There are 3 ways to turn a row about zero (a turn may also mirror it). The second row of each pair is the first, turned, with some noise. The first 27 pairs use one turn. New pairs use 2 turns, one after the other, and a turn may come again.
Some pairs, each with its turns in order after it:
[-0.33  1.38 -0.24 -2.68  0.34  1.06 -0.03 -0.37]
[ 0.01 -0.78  0.30  1.45  0.08 -0.56  2.04  1.82]
K

[-0.85  0.37 -4.88  0.86 -0.82  0.74 -3.54  2.21]
[ 1.72  1.12  1.47 -0.35  0.48 -1.49 -5.80 -1.56]
L

[-4.04 -2.42 -0.17  1.10 -1.81  4.29 -0.69 -0.76]
[ 5.03  2.11  1.24  2.85 -0.12 -1.07  1.30 -0.11]
B

[ 1.17 -2.97  2.79  3.59 -2.26 -3.65 -0.54  1.36]
[ 0.27 -5.98  1.25  1.96 -1.46  2.42 -1.97 -1.21]
B

[-0.05 -0.65  2.80  0.33  0.64 -2.49 -0.15 -0.64]
[-1.01 -2.30 -2.32  1.24 -1.41  1.28 -0.41 -1.91]
B

[ 0.41  1.56 -4.88  0.65 -0.67  1.88  0.46 -3.63]
[-1.97  3.68 -1.95  1.94  1.78  0.91 -3.08 -2.09]
L

[ 3.10  1.20  1.20 -1.79  0.95  1.38  1.32  0.72]
[-1.28 -2.91 -1.87  0.29 -2.06  0.31  2.54  1.39]
K

[-0.51 -0.04 -4.88  3.01  2.00 -0.88 -0.22  1.86]
[ 2.04  1.10  1.46 -5.72  1.81 -0.57 -0.07 -0.12]
K

[ 0.28  4.28  0.38 -1.76 -1.03  2.93  0.90 -1.49]
[-0.87  0.00 -0.32  1.49 -2.94 -2.96  1.84  3.33]
K

[ 0.17  0.63  0.12 -2.58 -0.94  0.94  0.09  0.77]
[ 0.29  0.51 -0.80 -0.86  0.13  1.23  2.05  1.47]
B

[-0.25 -2.38 -0.99 -1.01  4.88 -2.71  2.39 -1.41]
[-2.28 -0.86  3.61 -1.58  1.99  2.73  2.95 -2.32]
K

[-1.67  0.21  1.94 -1.28 -1.91 -2.98 -1.21 -0.35]
[ 2.02 -1.02  1.79 -1.44  2.38  0.65  2.13 -1.20]
L

[ 0.18 -4.38 -0.92  0.03 -0.17 -3.12  0.16 -0.37]
[ 0.18  0.55  2.48  1.00 -0.36 -3.65  1.97 -2.17]
L

[-0.98  0.11 -2.86  1.80  0.12  0.97 -0.28 -0.70]
[ 0.50  1.60  3.09 -0.18  0.21 -1.88 -0.94 -1.01]
B

[ 0.65 -1.73  1.33  0.01 -0.84 -2.81 -0.03 -0.15]
[ 0.18 -0.04  1.61 -0.95  1.01 -1.66  2.76 -0.16]
L

[-3.24  0.76 -0.53  0.84  0.60 -0.99 -0.62  1.61]
[ 2.30  0.31  1.12  0.04  1.66 -1.77 -0.30 -1.73]
K

[ 0.97 -0.25 -0.11  0.06 -1.49  1.11 -4.36  0.34]
[-0.28  0.52  3.49 -0.34  0.91  0.76 -2.39  1.54]
L

[ 0.10 -1.54 -1.14 -0.87 -0.06  4.76  0.22  0.04]
[ 2.06  2.10  0.96  1.47  2.67 -1.32  1.86  2.01]
B

[ 0.08  1.60  4.88  0.06  0.28  0.50  0.75 -0.77]
[-1.23 -1.43 -0.35  3.13 -2.99 -1.17  0.78 -2.23]
K

[-0.08  1.15 -1.49  1.00 -2.32 -0.43 -2.96  0.41]
[ 0.68  0.65  1.44 -0.79  3.25 -0.56 -2.80  0.17]
L

[-2.60  1.16  2.78 -0.08  0.68  0.62  2.57 -1.84]
[-0.31 -1.98 -2.64  0.87  0.36  2.07  2.50 -0.45]
L

[-0.14 -2.26  1.06 -1.50  4.88 -0.16 -2.13  1.23]
[-0.77 -1.45  2.56 -1.53 -4.61  1.02  0.21 -1.16]
L

[ 1.26 -2.00  1.64 -4.88  0.63  0.97  4.88 -1.58]
[-5.36 -1.57 -1.41  2.73  1.54  1.45  3.89  0.40]
K

[ 0.91  0.39 -3.82 -0.24  1.87  3.96 -1.12  0.88]
[ 0.31  2.26  2.23 -1.61  3.65 -2.57  0.66  1.06]
B

[ 2.69  1.43  0.64 -0.56  0.00 -0.92  0.06  0.64]
[-2.08 -1.63 -1.12 -1.42  0.44  0.16 -0.43  1.73]
B

[ 1.53 -0.06  0.11  1.50  1.06 -1.54 -2.06  4.88]
[ 3.89 -3.26 -1.44 -2.08  0.59  0.73 -1.22 -1.17]
K

[ 0.23  2.31 -0.21 -0.39  4.80 -3.18  3.89 -2.03]
[-4.70  2.86 -2.93 -0.60  0.17  0.69 -3.63 -1.93]
B

New pairs, each followed by its turns in order:
[-0.04  0.73  2.99  0.01  1.35 -2.17  0.20 -0.61]
[ 0.04  1.67  3.04  0.79 -0.59 -0.97  1.57 -0.83]
B B

[-0.60  1.64  0.48  0.30  0.60 -2.14 -3.43  0.38]
[-2.29  0.73  0.52  1.99 -1.61  1.48  2.81  0.26]
B B

[ 2.48 -2.27 -0.70 -0.01  1.60 -0.38 -3.30  0.08]
[ 2.14 -1.32 -2.86 -0.17 -3.11  1.12  1.42 -0.35]
L B

[ 0.73  0.90  0.57 -4.88  0.32  0.05 -0.10  0.44]
[ 0.30  4.07  0.32 -1.05  1.34  1.47 -0.79  1.15]
B B

[ 0.30  1.03 -3.93 -1.09  1.07 -2.07  0.45 -1.60]
[-1.71  2.28 -0.58 -1.31 -2.86 -2.53  0.60  0.34]
L B

[-2.15 -0.19 -2.04 -1.73 -0.75  2.69  2.07  1.07]
[ 0.66  0.72 -3.30 -1.89 -1.89 -1.37  0.16 -1.66]
K L

[ 1.11  1.92  1.89 -0.97 -2.21  3.53 -2.98  1.40]
[ 2.97 -2.40 -1.10 -1.60  3.47 -0.26  1.23  0.89]
L B

[-0.92 -0.81  0.21 -0.17 -1.60  0.90 -2.84  0.27]
[-3.13 -1.33 -1.18 -0.39  0.15  0.62 -0.50 -0.36]
B K

[-0.09 -1.22  0.68  4.54  1.46 -2.57  3.13  0.36]
[-1.49  2.28 -2.23  1.69 -2.82 -0.90  3.53 -1.65]
K B

[ 0.08 -2.06  0.19  0.00 -0.05 -0.10  0.25  1.34]
[-0.39  1.15  0.46  0.23  1.23 -1.36  0.40 -0.40]
K B

[-0.75  0.53 -0.40 -0.15 -4.88 -0.25  0.51  3.40]
[-0.25 -1.76 -5.66  1.25 -0.49  0.84  0.89  1.07]
B K

[-1.22 -2.90  0.88  0.03 -2.31 -0.05  0.08 -0.14]
[ 0.86 -1.63  0.36  2.02  0.48 -1.06 -2.25  2.05]
B B

[ 1.42 -0.71  0.08 -2.32  0.16 -2.18  1.02  0.57]
[ 1.53  0.04  0.19  1.87  1.97  0.19  0.25 -1.58]
K B

[ 1.52  0.99 -2.72 -4.88 -1.33  1.79  1.41  1.18]
[ 0.61 -2.68 -1.54  0.35  1.64 -3.57  4.27 -0.44]
B K

[ 2.53 -2.40  0.05  2.25  0.09  0.23 -4.88 -0.18]
[ 2.59 -2.56 -3.55  0.08 -1.66  1.74  1.55 -3.30]
L B

[-0.05 -4.65  3.38  4.88 -2.73 -0.13  0.11  0.00]
[-0.20  2.20  1.74 -1.39 -3.01 -5.76  2.78 -1.42]
K B

[ 2.34  0.21 -3.48  2.28  0.03  0.74 -3.51  0.44]
[-0.91 -2.71  1.38  3.29  1.12  1.99 -0.78 -3.37]
B K

[ 0.11  0.18  0.31 -0.14  1.57  0.41 -3.38 -0.68]
[ 1.15  1.32 -0.71  3.32 -1.10  0.62  0.40 -0.46]
L K

[-0.25  0.36  1.18 -2.21 -0.15 -4.88  0.32  0.14]
[-0.96  4.30 -1.37  1.41  1.32 -1.24  1.11  1.81]
B K

[-0.13 -0.71 -0.22 -2.17 -1.54  0.09  4.88 -1.39]
[ 0.98  1.26  2.32 -0.17  3.16 -2.07  1.18 -3.20]
K K

[ 1.31  0.58 -0.93 -0.47 -1.20 -0.68 -2.35  3.31]
[ 1.35  0.35  1.33  2.10 -2.74  0.74  2.40  0.75]
B L

[ 1.00 -1.55 -0.12  2.86 -2.44  0.04  0.91  0.49]
[ 1.10 -0.01 -2.45  0.36 -1.34  1.57 -1.60 -2.30]
B K

[ 1.99 -0.94 -1.66 -0.22 -1.89 -0.35  1.79  0.51]
[ 1.13  1.22  0.66 -1.23  1.43  1.06  2.05 -2.01]
K B

[-0.02 -0.12 -0.34  0.11  1.41  1.23 -0.23  2.49]
[-0.70  2.48 -0.69  0.80 -1.17 -0.68  0.48 -0.13]
K L

[ 0.47 -0.80  1.77  0.58  0.38 -3.11 -3.35  1.58]
[ 0.35  1.99 -1.56 -0.09 -3.22  3.59 -0.80  0.74]
K K

[-0.74 -0.11 -0.40  0.49 -0.02  0.40 -1.67  1.65]
[-1.36 -0.85 -0.33  0.27 -0.54  1.75  0.55  0.00]
B K

[-0.23 -0.56  0.39 -0.57  1.45 -0.67  0.09 -2.32]
[-1.49  1.78  0.14  0.95  0.02 -1.45  0.52 -0.28]
L K

[-1.27  2.50  1.51  1.10 -2.24 -2.61  0.98 -1.10]
[ 1.16  0.28  1.91  1.33 -0.02  1.43 -3.30 -2.19]
K K

[ 1.50  2.55  0.33 -0.96 -1.21  1.38 -1.15  4.88]
[-3.04 -1.95  4.28  0.05  2.58  1.73  0.56  0.57]
K B

[ 3.69 -0.39  0.08 -0.72 -2.77  2.40 -0.08  0.23]
[ 2.97 -2.08 -1.32 -0.82 -0.31 -2.65 -0.17 -1.82]
L K

[-0.18 -1.50 -2.09  1.84 -0.35  1.35 -4.53 -3.28]
[ 2.91 -1.11 -2.71  0.72 -1.28 -2.48  0.79 -3.71]
L B

[-1.38  0.58  0.98 -1.33 -0.30 -4.88 -1.35 -1.46]
[ 0.62  0.72 -0.22  4.34  2.82  1.26  0.18 -1.38]
B L

